The rows are grouped in 2 ways, from coarse to fine. Each group lies inside one group of the grouping before and may be the whole of it. The rows also spread widely along 5 directions, which tell nothing about the answers.
In the rows, zero is written as 128.
Some rows, each with its group in each grouping after it:
[143 128  61 146 204 148 173 167  98  84 126 139 135 100 157  97 105  88
 209 104 145  97] -> K672 togu
[117 116  96 101 190 138  91 169 165 112 123  74 169 117 174  50 128  75
 195  85 169 141] -> K672 Pudol
[114 145 138  90 131 145 102 133 183  90 149  52 132  63 138 147 105 146
 135 129 137 134] -> K209 nupo
[ 96 127 109 104 213 125 107 168 152  82 136  90 145 128 177  94 162 100
 139 135 198 127] -> K588 lanop
[128 143 150 140 183 156 138 154 167 109 155 104 159 119 129 106 103 110
 165  65 129 150] -> K895 dula
[152 158 124 152 212 133 151 183 137 126 114 102 150 126 126 112 132  90
 123 100 150 146] -> K672 Nal
[146 132  78 148 221 139 158 176  90  93 115 134 143 136 161  82 130  67
 192 101 177 119] -> K672 Kek
[143 162 104 161 162 161 197 128 100  74 146 137 103  88 137 150 104 152
 167 140 135  89] -> K689 lolu
[137 134  96 131 200 139 163 158 112 119 141 104 134 119 160 117 158 108
 163 111 157 139] -> K209 Zib
[123 146 107 127 152 147 131 154 143  99 145  63 148 104 147 110 124 121
 148  99 150 130] -> K689 Dogi
[111 154 130 138 205 138 145 155 130  94 152 124 151 110 138 108 140 100
 156  84 159 118] -> K895 Gela
[138 111  83 105 192 151 138 160 130 116 119  74 135 139 171 119 147 105
 126 130 167 160] -> K209 fabo
[129 144 126 142 133 165 134 151 144 105 140  90 146 116 131 119  93 132
 168  91 138 139] -> K689 soge
[121 139 138 126 165 164 121 146 176 103 154  88 163 124 124  90 106  95
 171  74 120 159] -> K895 sos
[126 136 120 132 206 144 120 151 151 102 149 100 158 114 144  98 140 111
 158  94 150 131] -> K895 gifo
[126 134 117 139 170 165 155 153 151  91 154 135 133 121 114  99  88 108
 196  69 131 152] -> K588 nok
[ 93 149 142 119 158 143 125 155 178  80 182 116 132  55 151 107 105 129
 190  73 148 103] -> K588 fiduv
[129 131 118 103 172 130 113 160 145 123 124  65 139 106 158 119 164 118
 120 117 174 150] -> K209 Mida
[ 99 154 141 142 132 139 129 141 156  98 174  95 132  63 164 105 107 140
 207  71 144  97] -> K689 lolu
[152 175 123 161 182 145 169 163 139 105 142 136 124  79 105 135 100 111
 167  93 133 106] -> K672 Nal
[122 128 107 129 194 155 134 158 139  94 143 123 166 139 143  67 102  88
 191  67 144 150] -> K895 Gela
[131 138 115 106 171 136 128 149 142  94 137  77 136 100 158 129 127 126
 130 134 146 130] -> K209 nupo
[129 138 117 112 169 151 134 154 142 120 143  78 144 120 156 106 136 100
 161  99 156 162] -> K209 Zib
[132 144 112 146 183 145 160 153 121 125 158 115 132  91 151 114 138 108
 203  79 140 130] -> K209 Zib
[100 150 121 138 149 133 115 162 150 111 182  84 153  70 165  91 137 119
 197  55 154 107] -> K689 Dogi
[117 148 115 101 200 130 133 158 134  96 119  61 137 115 173 140 193 112
 107 164 188 121] -> K209 Zib

New rows, each followed by its group in each grouping:
[ 94 150 159 127 183 133 123 177 176 119 160  91 154 119 128  96 143 104
 150  59 165 150] -> K588 nok
[113 125 121 108 166 136 111 168 167 130 155  66 144  95 178 101 151 111
 174  72 152 148] -> K209 fabo
[105 146 145 128 203 134 109 164 170 122 169  92 175 114 161  77 173  87
 173  54 154 126] -> K895 sos
[137 162 135 152 211 134 155 141 126 101 158 124 135  99 123 136 146 123
 138 100 135 109] -> K895 gifo
[127 124 103 100 209 140 128 168 136 127 117  58 164 150 181  97 179  88
 131 123 185 164] -> K209 Zib
[144 145 120 149 174 153 135 172 158 112 141 109 152  98 123  85  85  90
 188  66 137 143] -> K672 Nal
[ 90 130 134 102 180 138 106 170 171  93 144  76 151 115 146  98 146 101
 153  89 178 131] -> K588 nok
[118 134  96 121 209 122 117 170 142 110 132 101 159  95 182  76 157  88
 196 103 180 107] -> K672 Pudol
[ 87 134 141 104 162 130  77 166 192 101 173  86 152  96 170  63 120 103
 202  63 166 140] -> K588 lanop
[135 118 120  99 186 129 109 169 140 139 126  63 159 132 168  80 172 102
 136  89 174 179] -> K209 Mida
[145 127  76 153 210 167 180 143 109  72 159 160 124 109 144 107 112  99
 212 111 120  94] -> K895 sos
[125 155 135 132 182 117 144 160 139 131 154  99 136  90 149 125 147 125
 140  82 144 139] -> K209 nupo
[121 159 131 152 135 152 145 141 144  94 163 103 131  77 132 148 100 153
 167  97 133 105] -> K689 soge
[114 133 103 137 143 158 126 147 141  96 156 100 156 101 160  89  94 127
 219  74 149 113] -> K689 soge
[127 138 104 145 149 161 149 144 128  96 141 100 146 108 136 115  92 128
 181  99 144 126] -> K689 soge
[105 124  81 108 209 127 102 185 147  82 140  99 159  78 199  62 151  80
 213 111 189  75] -> K672 Nal
[139 125  97 132 196 145 133 166 150 130 133 106 163 117 161  54 103  79
 219  56 141 150] -> K672 Pudol
[114 147 134 112 156 142 123 153 159 120 152  67 142  97 146 122 149 114
 159  95 146 149] -> K209 Zib
[145 150 120 131 161 152 136 146 160 102 126  93 130  93 125 129  89 118
 158 121 129 136] -> K672 Pudol
[106 146 149 102 140 135  95 151 190 124 148  50 130  73 151 138 149 134
 121  94 155 150] -> K209 fabo
[111 146 145 118 223 128 133 168 150 108 146  91 169 129 157 112 173 104
 122  96 179 119] -> K895 dula
[130 151 122 161 196 151 177 142 115  85 160 157 135 104 120 119 111 115
 180  77 135 114] -> K895 Gela
[121 169 137 161 156 139 149 154 133 115 160 106 131  88 139 140 136 139
 168  84 148  99] -> K689 soge
[141 147  97 131 179 153 166 147 115 102 139 109 117 101 145 147 140 123
 152 138 144 129] -> K209 Zib
[140 155 127 157 217 155 175 153 131 114 148 129 154 142 126 115 143  96
 142  91 137 130] -> K895 sos
[ 81 135 138 115 170 137 111 166 166  86 171  97 138  81 143 100 140 120
 187  77 169 105] -> K588 nok
[144 134 105 143 206 113 169 168  97 141 151 127 129 104 166 107 181 114
 167  73 164 129] -> K209 Mida
[131 130  87 128 206 138 146 172 123 101 115 100 147 112 163  90 122  81
 181  95 155 120] -> K672 togu
[121 177 158 124 168 128 106 174 186 115 135  66 152  84 119 117 129  98
 118  97 158 140] -> K672 Nal
[123 149 107 119 194 132 136 171 139 105 109  75 146 118 146 113 132  87
 125 123 172 120] -> K672 togu
[133 127 104 128 182 127 143 155 120 112 150 111 120  81 158 111 152 123
 178  94 160 121] -> K209 Mida
[112 143 134  99 164 131 106 153 168 127 150  58 129  83 173 141 172 123
 131 106 167 127] -> K209 fabo
[109 136 113 129 178 129 123 173 149 108 145  92 152  80 159  85 114  88
 207  65 145 111] -> K672 togu
[ 82 150 145 107 181 118  79 166 179  90 158  77 137  91 162 108 163 125
 136 116 192 114] -> K588 lanop
[110 137 137 102 169 154 116 160 185  94 146  79 146 112 138 106 107 113
 136  98 155 153] -> K588 fiduv
[141 122 106 128 192 159 122 143 146 102 138  97 166 141 125  86 103 108
 160  89 129 164] -> K895 gifo
[142 122 114 127 141 149 133 144 145 119 155 107 130  83 139 100 104 126
 202  68 123 156] -> K209 Mida
[113 154 146 138 133 145 133 147 154 116 164  96 143  91 151  91 104 130
 193  58 139 130] -> K689 lolu
[122 128 129 107 148 129 108 143 158 122 148  74 136  78 156 114 149 127
 152  96 166 142] -> K209 Mida
[120 152 129 131 162 131 113 159 149  89 140  99 140  84 144 101 119  87
 189  87 163 116] -> K672 Kek
[116 125 101 123 211 149 154 172 125  87 131 114 141 145 139 106 146  96
 147 117 175 134] -> K588 nok
[148 138 106 133 188 159 135 173 144 103 116  99 155 117 127  93  95  84
 160  92 147 145] -> K672 Nal
[106 130 146 100 190 155  98 157 184 102 136  58 183 140 148  93 132 100
 127 105 167 152] -> K895 dula
[146 159 118 145 192 143 144 168 148 107 122 111 142 100 123 112 109  96
 147  96 147 129] -> K672 Nal
[ 94 134 126 101 188 139  88 145 174  91 164  77 160  85 153  85 138 116
 181  93 160 113] -> K895 gifo
